The same things were measured in two ways. Each way mixes the same 8 hidden numbers, adds some noise and spreads widely along 5 directions of its own, which tell nothing about the thing.
(in the rows, 128 means zero)
Some things both ways: the first way, then the second way.
[ 87  82 141  99 119 104 126  94 137 142  99 133 131 129 190 138 142 113]
[173  87 124 141  92 114 125 134 168 133 144 121 112  88  96 143 170  69
 120 133 163]

[105 152 133 152 167 142 137 103 128 102 117 153 124 114 118 146 133 138]
[125 147 136 123 127 123 114 106 127 130 133 115 125 132 129 136 114 128
 133 133 124]

[148 110 116  54  79 133 113 169 145 148 109 115 118 123 104 108 112 118]
[113  97 123  93 125 149 148 179 141 110 103 135 126  92 149  97 109 118
 133 124 174]

[113 155 121 171 165 102 164  88 156 103 137 132  80 109 124 151 131 116]
[129 127 155 149 130 123  96  77 147 141 149 125 140 142  92 145 123 113
 165 158 136]

[159 110 140 140 144 137 140 112 143 157 150 122 123 138 100 119 113 130]
[162 118  92 102 126  94 124 145 153 148 153 146 122 148 180 117 137 150
 110 128 128]

[116  97 143  43  93 116 122 120 148 204  71 134 124 100 224 105 130 108]
[ 73  79 195  75 170 187 110 121 161  77 132 151 135 107  78 102  93 102
  97 112 164]

[174 116 126  99 110 149 124 170 158 156 173 106 136 140  21 117 118 140]
[170  78 103 113 103 131 143 134 188 136 156 126 109  85 158 143 116  59
 159 154 166]

[142 111 160 155  98 133 110  88 124 167 159 102 128 172 126 159 151 137]
[123 133 129 150  95 110 128 110 142 140 142 131  93 146 170 117 145  93
 147 146 111]

[119 131 138 128 156  90 147 122 145  91 125 140 133 118 153 115 118 117]
[130 137  98  99 178  90 104 168 111 101 130 112 156 133 131 110 100 191
  68 120 156]

[144 147 114  94  60 174 118 164 173 173 102 129  63  94 119 168 120 189]
[121 156 141 128 151 121 105 101 115 115 123 119 144 145 115 124  93 160
 145 145 129]

[ 97 117 142 119 152 109 166 137 143 136 131 130 130 105 121 142 125 136]
[137 128 107 123 120 116 116 145 134 129 145 108 124 123 148 136 138 112
  95 110 135]

[101 118 146 135 119 104 172 159 112 102 143  96 132 154 107 160 125 158]
[144 163 112 158 114 122 132 151 105 126 120 128 134 132 121 133 148 134
 120 125 128]

[142 129 127 138 125 120  92 104 115 108 149 125 125 163 119 122 110 105]
[ 93 135 138 136 111 145 144 159  99  83 133 118  95 131 207  73 113  93
 143 145 125]

[128 160 130 170 141 167 104 127 109 108 141 140 121 139  71 167 126 169]
[152 174  95 151 119  81 111 127 104 147 139 110 134 162 157 135 137 163
 126 135 109]

[130 129 145 142 136 151  99 101  84 131 143 129 149 188 133 127 113 137]
[146 127 160 132 138 149 128 115 138  88 164 157 125 136 115 115 120 103
 133 151 127]

[134 109 136 134 148 113  97  99 128 142 128 145 133 125 140 119 116 104]
[128  87  66  99 131  83 115 186 156 190 113 129 121 137 201 107 153 151
  87 127 163]

[184  96 151 134 122  81 137 125 166 145 131 103 133 104 113 107 145  95]
[108 126 156 136 103 139 121 104 140 112 143 116 106 121 127 125 128  78
 144 127 124]

[131 114 135 103 132 136 108 113 119 146 100 141 139 118 136 113 123 110]
[ 94 173 127 139 106 158 111 130 101 138 113 113 150 162 149 131 131 145
 140  83 105]

[130 112 140 135 112 107 115 110 135 152 139 124 110 135 162 142 115 128]
[152  87 160 160 118 137 132 107 163  87 184 130  83  96 120 125 136  12
 141 187 149]

[111 131 147 135 139 126 100 116 109 138 157 122 149 165 111 144 140 134]
[ 76 112 100 133  85 138 144 168 137 148 105 113  63 126 249  87 143  61
 124 130 128]

[118  87 142 127  93 162  63  76 112 153 148 145 141 185 150 151 123 137]
[156 123 112 130 136 119 103 123 136 148 136 121 149 138 132 135 123 143
 148 151 149]

[166 114 161 128 120  89 158 141 132 118 136 100 155 120 103 107 130  99]
[140 142 115 124 161 111 109 126 148 148 133 140 182 129  58 175 109 162
 118 124 157]

[103 107 143 136 130 101 126  98 129 122 131 127 131 135 150 147 137 113]
[159 121 106 158  98  97 120 136 141 137 152 106 118 117 129 143 159  90
 121 134 142]

[129 101 135 136 129 124 113 104 128 130 139 150 123 129 143 132  92 115]
[177 143 140 152 144 124 104 111 116  86 194 107 157 134  98 151 118 112
 131 151 135]

Other things, the second way, with their names:
(722): [100 162 125 123 154 127 110 123 118 122 105 142 152 157 118 119  97 181
 125 117 126]
(903): [161 157  89 148 114 122 115 120 135 130 163 119 145 158 163 146 121 128
 141 118 110]
(760): [129 160  85 139 130 107 141 154 137 139 129 147 131 141 142 143 126 131
 102 117 124]
(1254): [106 191  97 164 111 138 117 132  93 130 110 106 142 162 164 132 117 143
 143 108 105]
(209): [166 143 106 148 135  85 111 120 142 144 142 141 158 147  92 147 133 162
 137 145 140]
(1215): [158 144 131 125 159 118  89 107 133 134 169 124 190 155  72 166 115 169
 123 122 137]
(108): [104 134 122 139 126 157 111 116 140 141 120 114 135 131 139 144 109  98
 148 126 137]
(865): [106 180 142 168 118 166 125 117 103  96 143 122 150 146 111 146 112 104
 151 111 109]
(12): [138 129 128 153 125 134 126 123 151 113 157 123 125 108  97 160 129  66
 116 133 142]
(86): [115 131 163 126 109 149 135 114 136 128 131 157 120 140 128 113 133 114
 157 133 120]
(91): [ 83 162 182 151 145 159 103  86 105  85 125 126 142 150  87 115  95 129
 152 136 119]
(1046): [128 112 111 121 151 111 113 120 165 136 126 145 122 136 135 121 107 129
 121 151 148]
(89): [151 122 105 150  87  99 133 167 124 129 157 114 126 130 158 120 171 106
 122 118 135]
(554): [151 138 139 152 122 152 112 127 133 147 137 153 181 145  55 157 155 140
 143 112 143]
(643): [130 150 123 127 165 113 110 119 131 125 118 137 163 134  83 143  94 168
 131 144 149]
(1279): [ 67 124 154 101 128 161 142 157 107  94 110 121  81 114 196  76 109  89
 106 130 130]
(372): [112 132  96 121 137 106 107 143 146 156 105 120 128 131 130 138 135 141
  81 106 141]
(499): [140 130 135 114 125 167 130 136 121 109 147 133 131 136 176 109 107 120
 156 137 129]
(1420): [156 145 150 106 165  91 113 116 118  73 138 132 144 120  69 113  98 182
 105 139 143]
(211): [166 128  91 171  89 101 121 135 131 137 143 102 101 125 168 126 160  88
 139 150 133]
(876): [140 135 135 165 119 133 112 120 118 101 137 125 123 143 133 104 132 113
 150 153 133]
(849): [110 147 111 139 141 117 102 141 120 142 120 113 149 142 110 144 138 141
  91 107 137]
(784): [101 146  77 123 128 153 130 148 147 181  81 127 136 123 160 160 104 119
 134 116 146]
(335): [115 150 116 117 159 121  98 120 127 129 132 128 170 166 129 128  91 183
 132 121 133]
(608): [119 121 131 106 147 131 114 109 155 129 120 120 127 107 116 139  90 116
 133 143 154]
(1338): [118 140 131 106 146 133 148 166 111  69 139 135 116 116 160  96 102 121
  95 125 134]
(904): [143 147  99 134 120  87 137 178 100 104 137 136 134 153 176  84 137 175
 118 126 127]
(571): [149 134 139 139 121 135 111 105 121 113 158 102 111 128 155 126 122  93
 142 156 124]
(568): [149 164 133 154 136 144 139 120 114  67 162 138 122 138 143 117  98 106
 140 156 113]
(8): [145 155 118 133 113 137 161 168  94  63 169 118  95 124 216  94 109  89
 127 143 111]
(1204): [161 114  85 124 137  95 143 183 140 113 137 148 141 121 147 109 121 147
 121 145 162]
(857): [109 153 181 143 105 175 127 106  98 103 111 134 117 135 121 102 129 116
 170 133 115]
(133): [137 150 124 148 108 122 120 106 128 134 139 118 130 142 141 136 121 120
 166 139 120]
(951): [100 131 111 146 128 126 103 115 149 167 103 140 142 159 129 128 128 141
 144 129 137]
(269): [153 119 125 145 133 131 107 104 154 138 157 123 148 128 112 156 113 102
 162 158 150]
(702): [130 128  86 116 108 132 135 160 138 164 117 107 127 110 175 149 124 103
 127 115 147]
(1171): [143 118 138 100 152 126 101 128 129 100 169 123 155 144 135 113 108 153
 114 124 138]
(1134): [118 145 128 132 135 118 135 134 118  72 147 123  84 131 181  91 107  98
 100 148 114]
(345): [125 140 108 142 142 128 126 146 130  98 155 118 137 126 139 138 106 101
 110 132 140]
(1355): [165 112 127 124 171 110  95 102 172 141 163 156 170 143  68 157 114 150
 123 152 155]
(697): [204 134  87 153  87  85 145 135 145 105 170 114 109 110 159 135 135  97
 152 150 132]
(1357): [147 141 110 143 113 124 132 146 108 120 144 104 117 128 185 117 123 109
 147 151 132]
(32): [ 96 145 127 157 122 141 103 120 114 129 123 117 119 160 164 107 130 116
 132 131 118]
(597): [137 167 109 140 105 133 131 141  92 130 121  98 112 130 180 125 130 118
 135 131 116]
(1274): [192 133  93 186  57  86 139 116 165 166 158 138 104 129 130 160 187  73
 157 141 118]
(1001): [146 159 117 161  95 114 134 127 117 120 145 125 122 140 148 128 136 113
 155 136 114]
(181): [175 152  75 183 103  87 111 135 131 134 158 115 149 153 134 145 149 131
 143 131 128]
(1005): [113 133 106 150 120 134 107 153 117 140 107 115 127 139 142 117 152 127
 105 112 139]
(925): [117 145 128 144 156 185 110 112 140 160  99 161 178 149  88 152 101 147
 173 143 150]
(48): [162 171 142 168  96 109 136 148  85  78 177 121 122 137 114 126 173 110
  96 109 102]
(1335): [158 134 120 150 116  89 117 127 138 111 175 123 127 139 124 131 149 112
 112 131 123]
(572): [109 166 110 160 129 115 111 124 121 153 106 114 150 135  95 160 125 136
 132 123 138]
(415): [156 171  99 152  93 126 142 153  91  92 142 112 112 143 199 101 132 125
 138 123 103]
(1216): [ 33 112 188  94 162 203  97 105 140 141  94 140 144 138 105 118  95 117
 132 114 146]
(1278): [160 145  87 135 106 101 140 149 141 108 157 141 113 143 172 119 138 122
 105 110 111]
(941): [139 102 149 120 131 150 134 149 137 106 156 143 133 116 127 117 130  94
 130 142 154]
(716): [135 184  87 135 113 100 124 148 102 162  91 125 152 149 132 140 133 192
 127 104 121]
(358): [144 151 122 122 142 104 113 137 104  80 146 107 143 132 128 112 106 162
 111 122 133]
(144): [115 103 143 120 105 156 156 156 140 121 111 157  86 108 171  88 137  80
 143 152 144]
(956): [126 145 114 117 129 122 155 188  97  63 153 109 105 108 189  98 111 101
  88 126 131]
(523): [ 84 126 102 124 146 137 120 151 139 134 105 122 154 129 142 128  89 133
 139 125 160]
(1082): [146  98 135 130 104 124 111 114 160 130 153 133 127 136 137 114 142 109
 154 134 140]
(1354): [ 91 111 118 107 146 124 124 140 151 117 101 115 114  96 134 121  89 107
 115 137 166]
(1300): [140 134 150 161 112 122 114 102 141 135 158 141 137 148  96 138 151 107
 150 142 125]
(1401): [134 114  94 128 132  76 112 164 131 144 133 124 126 141 161 104 149 150
  95 136 150]
(662): [136 145 119 165  82 159 129 123 120 131 138 113 118 141 176 127 139  83
 174 131 115]
(1330): [ 95 163 129 155 101 139 130 120 112 137 110 122 107 144 162 121 128 105
 153 133 109]
(206): [149 153 121 138 115 112 128 136 117 141 122 129 146 128 104 144 140 149
 138 126 135]
(808): [118 162 127 136 114 132 128 133 117 112 154 119 140 142 136 143 124 116
 123 101 110]
(462): [123  94 155 125 138 125 122 111 167 111 131 157 101 118 111 103 119  97
 131 164 152]
(536): [125  88 127 116 108 111 136 143 174 159 134 150 113 110 128 131 150  90
 129 136 156]
(501): [118 156 138 118 115 111 128 135 102 106 121 119 118 136 148 100 125 154
 126 118 117]
(397): [168 144 133 130 110 115 160 155 119  87 177 140 113 117 146 125 139  94
 114 137 121]
(1055): [128 125 113 127 129 103 121 136 142 133 150 131 126 144 158 123 125 125
 120 138 132]
(301): [119 132 130 133 141 146 102 120 134 132 126 132 135 145 121 127 127 126
 115 127 135]
(604): [ 94 149 128 126 134 136 129 140 117 105 127 121 130 132 145 120 104 120
 122 119 128]
(376): [115 132  90 134 132  85 109 138 143 155 119 105 127 127 137 144 125 128
 101 129 148]
(666): [137 160  93 165 120 128 110 118 124 164 128 108 141 148 156 156 121 120
 159 145 127]
(627): [159  77  87 112 123 102 125 178 160 138 145 133 128 119 172 101 144 125
 113 137 171]
(775): [152 136  62 126 103  95 124 154 148 172 120 107 142 125 154 156 136 136
 124 106 142]
(185): [122 109 142  92 139  99 145 140 144  94 142 148 100 117 161  83 100 128
 129 161 142]
(998): [127 129  94 115 118 101 112 160 124 154 120 128 123 161 193  95 154 166
  99 110 125]
(135): [102 107 137 136 110 154 113 135 135 156 130 129 145 146 153 115 137 111
 168 131 145]
(212): [120  95 114 129 122 130 116 155 144 128 112 118 129 111 134 112 134 113
 126 129 170]
(875): [201 138  85 164 109  90 111 116 139 114 184  85 122 121 151 156 133  89
 133 151 130]
(87): [119 126 109 111 152 123 125 169 140 147 105 157 157 129 104 128 129 161
  97 117 159]
(683): [102 110 182  97 118 183 151 140 137  93 127 169 101 116 138  89 129  89
 126 121 130]
(1044): [173 135 129 121 140 132 114 125 119 106 149 124 133 131 141 116 115 142
 137 152 137]
(1264): [153 142 138 131 133 119 104  89 150 126 135 138 156 136  64 151 117 152
 145 126 134]
(472): [193 108 121 104 147  78 138 141 151  81 183 138 113 103 133 116 112 121
 102 168 149]
(1363): [122 169 102 144 115 133 130 166  91  88 142 104 145 144 169 112 116 137
 120  97 119]
(295): [136  84 125 116 119 138 120 141 169 132 138 144 138 123 127 116 133 113
 141 127 161]
(938): [ 97 161 113 166 115 161 100 120 108 127 127  97 162 162 156 133 106 125
 172 114 123]
(1043): [140 120 157 124 127 123 119 122 125  49 169 124 114 130 130  84 119 116
 114 129 128]
(822): [111 120 156 133 110 131 138 150 118  71 126 136  95 116 136  76 141 102
 111 126 135]
(650): [127 138 131 141 114 120 135 131 129 123 133 129 121 123 129 127 128 108
 143 141 135]
(29): [136 123  62  91 144  73 123 186 140 176 114 136 146 147 185 115 126 195
  95 121 153]
(692): [127 139  86 101 151  95 115 157 131 130 116 126 144 141 155 114 104 182
  98 115 142]
(153): [136 144 143 125 129 111 123 117 131 114 133 139 115 130 106 123 136 131
 104 128 123]
(743): [ 67 160 164 114 147 191 113 117  95 116 108 102 143 127 136 133  81 116
 146 123 131]
(516): [118 158 138 135 145 179 127 130 103  80 133 124 142 137 147 114  83 120
 151 137 126]
(232): [138 168 114 159  97 131 123 121 113 131 149 108 144 147 142 151 132 116
 154 112 111]
(761): [151 144  88 148 100 133 138 126 157 162 117 131 146 115 120 170 119 108
 175 127 142]
(1222): [ 64 126 150 100 168 177  96 102 134 133 112 118 159 145 143 122  57 139
 167 136 147]
(970): [149 135 116 143 117 114 118 127 137 112 144 131 115 140 137 118 142 119
 109 124 122]
(1049): [ 61  97 148 106 145 157 105 125 153 142 109 145 134 151 153  93 102 128
 145 132 150]
(762): [155 148  64 163 110  78 133 179 111 109 150  89 114 117 174 131 145 104
  90 125 136]
(1316): [ 84 102 178 111 109 177 131 139 120  96 133 131 110 130 173  75 122  92
 161 131 135]
(744): [119 142 108 145 126 150 126 133 126 120 109 116 140 123 142 128  95 120
 165 137 147]
(833): [197 107 127  96 151  77 144 169 141  74 180 154 140 101  92 115 128 151
  84 140 162]
(541): [156 144  82 112 141  79 134 147 147 124 123 149 115 134 153 113 112 166
 100 137 132]
(1269): [159 124  93 142 104 109 123 130 162 129 155 131 140 135 132 143 135 117
 140 115 134]
(1174): [110 165 134 146 126 148 127 118 108  96 123 105 110 121 143 128 101  94
 131 135 121]
(647): [145 138  91 106 128 106 129 173 113 128 115 112 149 119 150 120 119 171
 115 111 151]
(711): [171 125  88 154 143  85 115 140 149 113 165 127 160 131 104 147 120 133
 124 145 157]
(937): [109 124 135 112 110 129 120 133 141 139 137 128 115 136 151 123 144 110
 106 103 120]
(901): [134 156 160 154 127 152 106  81 127 128 130 134 157 143  68 152 118 131
 173 138 127]
(505): [151 153 115 137 125 109 133 130 129 105 150 134 127 135 134 128 120 128
 123 130 120]
(815): [138 139 132 127 126 101  97 111 129 119 146 114 147 146 106 128 129 156
 119 111 127]
(264): [109 136 153 115  98 122 141 142 103  88 120 131  73 133 191  59 136 123
 123 131 109]
(347): [117 118 105 115 133 126 117 149 151 125 130 137 134 140 149 115 123 132
 102 104 138]
(350): [141 135 117 140 118 135 116 119 130 104 156 105 126 134 164 125 109 102
 144 134 125]
(1308): [141 129 109 165 116 113 105 132 121 121 154  99 112 139 166 120 146  94
 119 147 132]
(747): [177 156 127 133 144 126 114 114 132 109 162 147 166 144  79 154 121 155
 121 122 125]
(1062): [105 133 112 125 111 149 139 134 145 118 114 127 101 118 174 118 105  90
 139 124 130]
(1294): [111 129 136 140 115 126 131 150 126 126 132 130 119 122 124 126 153  99
 103 119 136]
(488): [139 152  77 151 104  92 104 154 115 170 130  83 147 138 144 159 159 135
 101  99 135]
(759): [ 71 127 191 118 150 161 108  93 123  88 110 143 112 146 119  77  99 130
 138 144 129]
(458): [107 157 148 156 109 143 119 118 111 110 107 141 119 150 117 100 142 133
 137 120 113]
(807): [126 150 120 168 110 158 122 132 120 112 121 109 144 116 102 149 128  94
 146 116 141]
(62): [178 144 132 159 100  87 140 146  99  61 198 110 107 131 160 102 147 100
 123 149 114]
(918): [183 133 139 163 107  96 124 136 125 105 179 142 159 137  72 136 171 130
 129 127 135]
(965): [ 92 124 151 123 139 152 127 142 127  93 124 144 132 134 130  95 111 121
 128 128 141]

Some of these things the first way, each followed by its name:
[138 152 135 144 154 124 150 148 132 113  95 128 120  96 117 134 135 152] -> (153)
[103 163  96  61  90 164  95 185 143 148 101 130  87 115  97 154 125 173] -> (212)
[ 82 130 127  79 107 123 137 149 128 122 113 123 126 140 147 143 131 144] -> (807)
[183 139 139 151 133  97 127 138 152 120 143  91 123 148 107 112 147 133] -> (462)
[172  99 162 146 102 111 107 119 122 156 159  92 153 162 100 130 144 119] -> (1335)
[ 92 141 119 108 126 100 156 124 139 115 101 111  91 136 174 141 137 129] -> (822)
[ 96 197 133 143 183 164  76  99  57  69 123 160 174 167  98 124 136 119] -> (604)
[107 122 129 125 122 122 112  67 133 128 136 130 108 175 188 131 129 109] -> (181)
[156 149 123 122 129 145 103 139 146 136 112 126 120 112  82 128 145 136] -> (815)
[ 84 138 153 101  73 186 114 144 120 169 153 119 147 170  96 193 161 199] -> (608)
[123  99 132 112  86 116 129 105 113 145 115 104 103 147 151 140 116  98] -> (918)
[172  76 151 127 130  71 125 137 158 134 111 129 148  73 118 107 124  89] -> (488)
[138 130 116 124 179  84 164 114 157 103 147 109 110 137 102  91 123  83] -> (295)
[202 182 118 171 166 121 134 143 141  78 145 112 110 117  31 101 119 110] -> (185)
[135 175 106 137 186 100 163 150 153  45 155 120 114 140  67 101 119 123] -> (744)
[118 153 140 129 111 169 128 170  98 104 136 105 150 162  44 166 148 183] -> (716)
[155 102 129  73  91 127  94 129 138 156 105 134 122 123 155  99 102 100] -> (1363)
[120 172 110  80 152 147 120 134 140 148  87 148 104 104 149 103 118 128] -> (347)
[117 170 125 141 168 126 138 111 138 110 109 154 101 114 176 125 114 145] -> (1134)
[140 124 115 115  90 145  73 124 137 143 119 128  96 162 152 140 120 153] -> (876)
[120 129 126  83 127 111 139 123 124 130  58 147 105  85 208 101  96 100] -> (87)
[127  82 123 112 118  87 166  72 191 170 135 112  73 127 182 124 128  91] -> (1082)
[165  97 120 123 105 142  77 119 137 138 121 154 109 116 126 123  84 120] -> (1357)
[104 138 121 141 136 156  69 107 112 111 129 153 124 162 127 156 129 155] -> (211)
[145 119 141  72  51 173  47 170  89 198  71 133 137 106 133 145 120 151] -> (1294)
[ 85 152 147 128 124 162  99 100  68 137 141 119 156 176  94 164 152 125] -> (536)
[ 93  85 143  88 109 109 124  72 117 141  92 165 126 117 247 116  87  79] -> (956)
[128 174 122 123 184 127 147 134 139  93 125 135 129 128 104 102 129 131] -> (1062)
[ 68 144 128 118 114 160  89  97 111 156 123 147 107 163 183 174 133 168] -> (32)
[165 104 123 115 116 104 139 115 180 155 127 133  84  94 147 111  98 103] -> (269)
[165 168 122 128 155 147 122 121 144 107  89 148 111 115 152  95 123 140] -> (541)
[106  81 149 113  78  96 187 155 125 165 113  91 103 107 147 168 108 140] -> (48)
[140 128 155 139 162 127  80  92  70  83 129 146 196 179 140  89 121  95] -> (1338)
[149 116 132 111 115 108  95  63 154 157  90 137 101 128 235 101 137  90] -> (951)
[108  73 142 115  90 108 129  91 128 164 175  92 123 187 124 151 131 101] -> (1316)
[140 126 132 114  93 139 100 114 123 142 103 130 115 127 144 135 123 118] -> (650)
[108 142 121 106  80 182  95 113 110 155 114 133  99 152 133 164 122 153] -> (1001)
[170  77 126  92 114  84 156 127 185 141 118 130  95 107 192  83  78 103] -> (516)
[ 85 134 131 112 110 169 127 117 106 148 138 131 123 149 104 166 123 146] -> (232)
[ 86 146 155 156 210  97 131  81  88  86 137 142 180 150 134 119 148  93] -> (1216)
[153 130 143 148 128 127  99 111 114 118 124 126 140 142 122 129 137 125] -> (1330)
[159  67 172 157 124  65 169  77 142 117 184  93 149 198 189 101 115 101] -> (568)
[161 137 117  75  71 179  81 129 155 196  98 145  88 110 146 126 112 143] -> (335)
[124 103 134 107  81 131 137 153 124 158 140  94 112 160 117 154 116 155] -> (144)
[120 137 150 144 143 132 134 143 114 127 167  95 156 188  85 149 154 172] -> (970)
[111 105 146 153 140 103 176 138 141 140 185  83 125 168  77 162 138 159] -> (998)
[143 170 106 157 191 113 166 116 144  89  98 131  80  90 106 113 117 110] -> (1274)
[163  99 130 136 134 117 132 128 143 110 148 116 127 157 105 109 107 128] -> (415)
[127 211 126 143 185 115 147 184 131  50 151 116 152 127  27 127 156 152] -> (1354)
[142 113 149 130 127 118 104 104 120 117 138 125 155 168 147 115 135 121] -> (1254)
[163 120 126 146 144  72 210 171 171  89 125  95  95  78  70 122 112 117] -> (206)
[119 132 129 134 196  60 252 104 185 110 134 109  86 107 170  96 114 101] -> (1278)
[117 137 148 167 134 148 119  98 107 106 186 106 151 201  63 162 153 142] -> (133)
[116 110 128 137 143 124 135 100 166 127 149 149 109 125 140 143 114 141] -> (875)
[158 109 142 122 110 125  91 114 135 142 149 103 143 181 119 119 149 128] -> (1043)
[175 121 137 111 130 123 102 111 148 133 107 142 136 119 154  88 125 104] -> (692)
[119 132 148 115  90 165 119 127 124 149 145 100 143 182  97 160 167 171] -> (1264)
[134 159 140 145 145 152 122 130 101 105 148 119 151 169  81 131 133 149] -> (505)
[114 160 149 143 173 142  57 113  64  91 100 162 190 140 126 121 142 120] -> (849)
[ 70 120 150 134 138  92 213 151 150 141 174  87 115 156 123 175 137 179] -> (301)
[138 123 148 104  99 123 129 145 111 144 137 104 144 152 115 125 123 126] -> (865)
[149  97 146 120 117 118 110 111 114 124 143 116 150 187 157 103 109 119] -> (925)
[175 102 146 119 135 137  42 108 103 117  84 183 179  96 140  88 103  88] -> (743)
[146  72 149 115  74  99 128 138 129 167 164  77 133 155  86 146 129 109] -> (89)
[134 159 128 124 143 126  97 115  96 101 127 123 141 166 124 108 131 107] -> (965)
[137 136 142 154 171 130  95  50 106 113 121 159 143 154 179  99 117  92] -> (1355)
